The same things were measured in two ways. Each way mixes the same 9 hidden numbers, adds some noise and spreads widely along 6 directions of its own, which tell nothing about the thing.
Some things both ways: the first way, then the second way.
[ 31 -13   0  31  21 -30 -17   5  31 -57 -18  36 -28 -58 -14  -4   6 -16
  46 -20 -33  -3   9]
[ 21  17  27 -55   0  12   9 -33 -18 -13 -20 -12  26   5  17  22 -27  35
  -9  -4 -25  21  46  10 -18]

[  7 -30  14  17  30   1 -31 -25 -13 -53 -16  31  35  -4   9 -10  37 -26
 -26   1  16 -50 -45]
[ 40 -22  36  -9 -29  13  -9  54 -30 -10 -16 -13  24  25   9  -1  13  10
  -7  -9   0  31  -9  28  -2]

[-47   3 -17  -1  11  24 -21  20 -18  53  23  26  41  44  -5 -22  -4  60
 -41  56  29   9 -17]
[  9 -10  -4  10   3  -3  16   0 -16 -22  12  -7 -15  -7  -4 -24  -5  -1
 -17 -10  23 -10   9  -8   0]

[  1 -24   4  -2  30  11   9   2  -2 -19  -2 -19 -24 -15  14  15  -9  22
  22 -20 -51  -7  32]
[-21  26 -16  12  40 -31  -7 -59  18  37  22  -1 -32 -42  29  47 -18 -37
 -27  12   5 -39  -2 -15  16]

[ 40 -11   5  42  14 -41  16   4  21  -5   2  -4 -57 -17 -33  -2 -28 -16
  17 -56  -2  13  35]
[ 27  32   6   9 -13   2  21   1  -4 -37  55  -7 -45  29 -19  -9  27  15
   2  -4 -17   7 -22  12 -21]

[-21  -3   6  -2  -9  -9 -12   6  20  45  25 -53 -17  47 -47  29 -35   8
  18 -15  27  -7  10]
[ -8  29  -3  12  12  13   9  15 -14  11  20 -27  -7  14 -10 -11  17 -20
 -17  -8  21   7 -24 -20  19]

[  4 -25  16 -29  30  22  20  17 -22 -24  15  -4 -18  -5  43 -12   5  -9
   5 -20 -24   0   4]
[  3  -2   2  12  -7 -18  12  19  -8   2  30   0 -34   5 -11 -17  24 -21
  -5  -5  18  10 -28   6 -20]

[ -3  23 -17  -9   6 -12  14  -4 -33  13 -13  47  19  17  25 -30  37   6
 -48 -22 -30  -6   4]
[-16 -13   9   8  10  16   3   4  -6  -1 -12  40  12 -32 -21 -10 -44 -12
  -1  -8  19 -28   7  -9 -33]

[ 29 -34  12  11 -15   8 -29 -17   2 -35   3 -20 -28 -16 -25   8   6 -44
  19  -2  34  -7 -38]
[ 21  12   7   3 -14  12  10  40 -17 -16  -2 -43   7  65  26   1  20  -3
 -11 -22 -10  67 -14  22   6]

[  6 -11 -12  57  10 -10   6  21  10 100  34 -35 -47  53 -76  12 -34  32
 -14 -16  19  39  49]
[ 12  -7  18  43 -15 -17 -16  51  -3   6  34  24 -36  24 -27 -16  -5 -49
   2  -2  16   6   3 -23 -35]

[-51   6  -9  -6 -15  20 -25  -5 -26  45   4 -33  13  44 -28  17 -21  47
  -7  39  14  -1   3]
[ 44  -8  13   2   1  13  18  18 -25  39 -39   1  -1  31  20  19 -22 -21
 -30  -7  29  46  28   4  -5]

[ -8  -6   8  -5  28  42   8   8 -56 -30  29  56  -3  -1  44 -33  23  16
 -32  13 -54   1 -34]
[ 14  -8 -33   5  25  -7  40 -42 -11 -34 -12  30 -46   7  33 -11 -62 -16
 -19   0  20  16  62  13 -39]

[  8  15  -8   9   4 -52 -37   8  25 -65 -21 -17  -9 -35 -35  19  -7 -20
  54 -81 -56 -57  41]
[  0  25  16 -27  -5  31   2  25 -28   0 -10   4  30  11   4   9  -7  28
  -4  -8   1  12   0  -4  36]

[-29  27  -7 -19 -19  -2  26 -25 -54  42 -24  21   3  24  17 -22 -20  38
 -48  31  39  43  -7]
[ 21  -8  17  -5 -21  -9  28   6   0 -26  21  24 -31   3 -16  -8  -7   8
  21  -9  -9  18   7  22 -60]

[-22  -7  22 -12 -20   6   9 -28   9  18  17   5  18  41  11 -12  -9  27
 -34  61  37 -28 -41]
[ 10 -13   6  -9   2  30   9  22  -6   8 -34  -5   7 -23  18   4 -16 -29
  -3  16   6   5  -6  29 -10]

[  9 -15   8  13 -19 -30 -14 -16  32  -2  -9 -13 -18   8 -32   4  -9  -9
  16  -4  31 -17  -3]
[ 15  10  11 -14  -4  46  21  -3  -2  50 -67 -22  64   3  23  49 -52  -6
 -20 -24  -2  27  47  -4 -10]

[-17  -4  -9 -36 -44 -14  -3  11  11  21 -31 -23 -21  -4   1   6 -17  17
  31   8  28  31  40]
[ -4  -2  45 -30  -9  16   2  40 -24  57 -49 -26  37 -28  -3  -5 -19 -22
  -4   3  37  12  32 -32  17]

[-28  15 -17 -23  21  -6  -6   9 -24  16   7 -51  -3  33  -6  13 -22  18
  10 -61 -45 -28  33]
[  3   7  34   9  -6   2   4  35  -6  16  11  25 -17  -7 -20   0   6 -17
  12  -4  15  11 -45  15 -31]

[-24  -2  15  31  43  13 -40 -10 -19  29  18 -10  30  39 -47  51  23 -21
 -18  -7  11 -22 -30]
[ 58  25  79 -29   8  38  -9  23 -63  31 -40 -18   5  44 -16 -16  -4  10
 -40   2  41  43  16 -12  -6]

[ -6 -21   2 -57 -23  11 -10   5 -34 -41 -19 -71 -49   7  18  12   2 -28
  56 -61 -45 -23  27]
[-10  18 -11  10  11  14  10  -1  -8  22  -1 -16  -2  30  23  21  11 -35
 -21 -22   3  36 -60  33 -19]

[ 47 -15   4  -1  16   3  31 -47 -23 -38  -2  28 -34 -12  32 -18  22 -25
 -32 -36 -31  -8 -36]
[  1 -37 -19  23  -2 -30  13   6  51 -15  -3  44 -13   3  22  31 -42 -33
  25 -11 -26  39  44  18 -64]

[ 39  -7  -3  36  39 -33 -14 -20   5 -23  10  16 -33  19 -31 -26  12 -44
   2 -70 -15 -41 -33]
[-58  37 -47  19  40  16   8 -40  25 -24  31 -24   7 -26   3  -3 -16 -19
 -16  -6  -8 -37  -5 -35  23]

[-11   4   4 -16 -28  -9  16  -6  39  12   4  -1 -19 -16  -2  17 -42  44
  17  34   7  21  20]
[ 29  -8   4 -25 -12  -6  14  -8  23   5  -7  11   7   7  12  43  -9  12
  11  -4 -32  40  44  12 -35]

[-24   1  47 -67 -16  25  21 -13 -27 -29  27 -33   7  33  47  19   7 -27
  -7  -1 -19 -47 -28]
[-33  10 -16   5  19  15   2  29 -22   9   9  16 -12   0   2 -15   5 -43
  -7   3  25   4 -58  17   1]

[ 45   1 -10 -33 -24  -7  23  13  44  12  31 -43 -48 -10  -7  14 -11 -41
  30 -50 -22  15  36]
[-65  51  53  11  30  28 -21  42  -2  35 -10 -14  13 -54 -25 -29 -10 -51
  12   8  40 -23 -67 -25   8]

[  9  -7   4 -19   9  17  10 -45 -17  14  16   0  22  37  23 -27  10 -24
 -55  27  56 -19 -72]
[-41 -10 -13  40  -3  -7  -7  65  28  15  33 -18  13 -13 -17  -8  43 -46
  12 -13  11   4 -57 -20  15]

Other things, the second way, with their names:
k492: [-24  17   8  -5 -14  10 -14  38  16  28  19  -3  22  13 -22  18   1 -32
  15  -8 -22  18   1 -23 -24]
k370: [  5  30  14 -28  -3  12  39 -17 -54 -27  -7 -21 -21 -19  25 -28 -30  20
 -15   2  28 -20  10  15  20]
k418: [-26  24  37 -29  23  33  -1   1  -8  59 -30 -10  29 -41 -15   9  -9 -27
  -7   8  25  -4 -28 -10 -13]
k993: [-24   5 -28   5  41 -29  24 -21   9   1   3  20 -32 -25  19  -9 -30 -16
  -8   6  37   6  52 -44  29]
k82: [-35  10 -44  25  11 -36 -13 -23  18 -22  61  -2  -6  21  16  19   6 -16
 -17 -29 -25  -9 -17  -7  -1]
k777: [-44  17   9 -13   8  13   7  45 -34  30 -10  10   6 -10 -14 -36 -14 -25
  -2  -7  54  12   8 -48  32]
k241: [-17   3  74 -45 -17 -16 -26  52 -33 -37 -13  -1   7 -42  26 -34 -14   3
  41  23   1   7 -15  43   0]
k849: [ 13   2  42   1  41  -1 -27 -19  25 -26 -21  22 -11 -26  30  21 -27 -12
   6  24 -20  11 -25  51 -45]
k309: [  5 -12   9  -1  21 -23  -8  29 -18  24   1   2 -15  -9   6  -4  25 -15
 -20   8  45  15  -6 -24  48]
k314: [  3  26  15   2 -18  28  24 -11  14  20   9 -10  20   3 -19  33  -1   6
   1 -32 -22   2 -33  15 -48]
k2: [-19  25 -13  20  27 -13   6 -36  17  19   0 -12  13 -19  14  29 -32  -7
 -25 -22  11 -15  28 -44  29]
k396: [ 32 -46  14  -5 -22 -12   5  47  -3  36 -20   2  14  10  -9  -3  10 -19
  -1 -11  24  44  37 -16 -21]
k991: [ 18   3  -9  -4  10 -11   7 -18 -12  26  14  -9 -14   4   9  23  16  -4
 -32  -2  12   1   4 -14  23]
k711: [ 23 -22 -11  -8 -21  18  41  17 -26   3   1  30 -18   8 -20 -14 -10  -5
  -3 -14  25  17  13  12 -39]
k243: [  5  10  33   0  13  -7 -22   9  -1   3   2 -25   6   6  10  -2   8 -17
 -12   0   1  17 -13   2 -10]
k805: [ 11 -41  -2 -10 -13  19  15  38 -12  37 -38  27  38  16 -17   3 -30 -20
  -7 -21  23  39  53 -24 -33]
k513: [  9 -32  -9  10  -3 -44   9 -11  42  -7  16  42 -32 -21   8  25 -18 -22
  21   4 -15  12  28  14 -59]
k972: [-44  11 -10   0 -21 -20  -6   6  30  -7  37  -4  43 -25  -7  22  -1  19
  20 -39 -30 -18  -3 -24   7]
k209: [ 20  21  48 -25  25  23 -24  23 -37  19 -34 -18  12  -4  16  -1  -1  -3
 -26  22  26  10  -5  -5  41]
k521: [ 43   6  32   7 -22 -13  27  18  -7 -27  49  36 -55  28 -47 -19  21  26
  16 -12   6  27 -14   8 -56]
k817: [  3 -36 -41  32  14   4   4   7  18  10 -25  29   6  28  28  30 -37 -43
 -23 -18   2  33  28   7 -27]
k300: [-21 -14 -16  -5  -6 -41 -10  -8   2 -10  26  16   1   9  24  21  -6  -7
  -1 -22 -13  15   8   6 -11]
k530: [ -8   4   4 -13   8 -26  -8  -6  47  24  37  -4   7 -24 -16  41  45   3
  16   0 -32   9 -26 -12  -7]
k838: [-27  29  -8  56  10 -28  31  18   4   3  42 -14 -53 -19  -2 -23   7 -29
  -8 -15  50 -18 -38 -31  36]
k86: [ 21 -30  38  -7  -6  -2 -38  45 -20  -5 -22  -6   6  -4  25  -2  -4 -29
  -3  19   5  12 -15  35  -9]
k566: [-13  -6 -10 -26  16 -16   0 -43  28  -3  21  25  -1   5 -11  17 -18 -15
   5  -8 -30  26  37  -8 -79]
k62: [  0  -6  23  -8   0 -10  -4  23   4 -15  14  29 -13 -13 -13 -12  -1   1
  20   5   3  10   1   0 -24]
k973: [-23  -8   7 -10  -4 -18  -6   7   4  31   9  33   5 -39 -10  22 -26 -19
   7  -1   8 -26  22 -24  -5]
k641: [-15   0 -49  32  15  25  35 -27  30   0 -27 -20  30   1  41  38 -45 -22
 -21 -37 -11  14  12  13 -10]
k410: [-11 -26 -50  22  10 -39  11  -4  19   9  32  30 -21  20  -3   5 -13 -25
 -16 -18  13  20  69 -57  -4]
k897: [ 29 -11 -28 -30  -2   4  33  18 -11  20   8 -17 -28  17  14   5  37 -15
  -9  23   7  41  27   1  19]
k879: [-36 -22   4  -5   0 -11   4  10   9 -25  -5  24  13 -33   3 -23 -37 -18
  20  -9   4   0  16   5 -39]
k294: [ 29 -22  15 -10 -14 -40 -21   9   2 -12  23  25 -17  21  22  35  17   5
   4  -2 -28  31  -5  34 -27]
k876: [-45  29  36 -38  -9 -31 -28  -9  31 -10  32 -25  31 -39  -5  13  -9   3
  37   4 -50 -13  27 -26 -18]
k356: [ 24 -21  33  -8  -8   3  -2  46 -20  25 -21 -19  22  -4 -15 -16  11  -6
 -13  -2  35  20  22 -31  18]
k443: [-19   9   3  19  12 -30  -7   5  11 -13  37  -8 -37 -11   7 -12   8 -33
   3   6   5  -5 -20  -4  -6]
k348: [-33  -4 -27  47 -26 -16   8  23  37   6  33  22  25  24  -5  40  -7 -10
  12 -65 -20  23 -30  -1 -32]
k242: [-17   9 -13  -1  15  11   7  -4  -1   5   2  14 -17 -17   4   0 -30 -40
  -5  15   7 -14  15  -5 -15]
k661: [ 19   7  14 -10   4 -10  10  -4 -10 -21  15  -2 -28   5   4  -7   7   1
  -3   5   0  13  -8  19 -15]
k938: [  7  46   3  47  10  -7  18 -28 -12   8  41   8 -55  -4   8  26 -12 -21
 -25 -15  17 -34 -65  22  -7]
k789: [-38  -7 -46  -2  20 -21  -3   9  13   3  56 -10 -18 -18  -8  -8  63 -24
  -7  13   7 -10 -33 -29  48]

Some of these things the first way, each followed by its name:
[ 10 -20   8  36   6  18  -8 -23  -1  25  10  18   8   9 -22  -3   7  -7
 -33  61  53  18 -41]
k82
[-48  39   4 -16  10  22 -16  -2 -32  25  36 -21  35  41 -18   8 -22   2
 -15  31  11 -20 -39]
k777
[ -7 -26  13 -15  -6  31 -12 -19   6  24  14  -8  10  25  -4  36  14  -4
 -22  32  44  11 -37]
k243
[ 19  11  26  13  13 -28  42 -28 -36 -13 -25  42 -14   2  30 -48  14 -31
 -30   8  13  -3 -17]
k711
[ -1  -2 -24  -6  -3 -21  -7  15  22  27   5 -18 -36  28 -23 -14 -15  15
  28 -40 -21  -6  29]
k879
[ 34  11   4  48 -10  -9  31 -37 -18  23  -3  52 -27  -5  -9 -44   2  -4
 -43  58  25  34 -27]
k242
[-19   6  15 -28  -5  14  31   4  12  43  27   0 -36  23   8  23 -14  20
  14  18 -12  34   2]
k566
[  4 -32 -19   7 -15  17 -22  -4 -14 -11 -25  28   1 -15  12 -19  32  26
 -11  38 -13   6   3]
k86
[-13  -8  -6 -13   4  47   6 -14 -48  11   9  20  12   7  31 -17   4  20
 -45  47  21  33 -34]
k443
[ 52 -22  -4   3  -6 -30  13  -4  16 -57 -43  30 -71 -82  15  -4  -4 -26
  50 -48 -11  54  31]
k876
[-33  -9 -22 -22   7   8 -32  32  21  26  10  -2  16  14  -8   8  -5  41
  14   1  -8   1  27]
k356
[ 13  21 -21 -15  24 -11   1 -28 -29 -31 -18   4 -19 -14  13   6  11 -17
   7 -68 -62 -12  -6]
k993
[ 11 -18  11   2  31  -6  11  19  25  -6  32  -7  -7   3  -2 -16 -21  -5
   7  -9   5 -15   2]
k314
[  1  -5   6 -35  10  -1  42 -44 -42  -6 -29  10 -19  11  51   0   8  10
 -32 -32 -19   4  -7]
k513
[ 40 -21   3  44   7 -14   2 -30  34  28  22  -4 -31  30 -41  -4  14 -19
 -13   2  -3 -26 -19]
k817
[-25  12 -19 -58  28  22   5  -3 -17 -41  -7  10  23 -30  60   5  -6  35
   6 -17 -56  -8  -1]
k530
[-52  -3  18 -24  22   3 -12 -29 -40  -9 -27 -18  31  33  15  31   4  14
 -12 -10   6 -39 -15]
k991
[-10  -5 -21 -38   7 -25 -25  36   9 -55 -18  -6   1 -31  16  -1 -14  16
  38 -74 -38 -21  46]
k972
[  3  -3  22 -42  19  16  20  15  35 -14  41 -13  -5  -8  33   9  -3 -14
  30   4 -38 -23   0]
k418
[-48  23   0 -38 -48 -11  13 -11 -38  -4 -43 -11 -31  -1  22 -15 -45  54
  28  29  -5  22  26]
k897
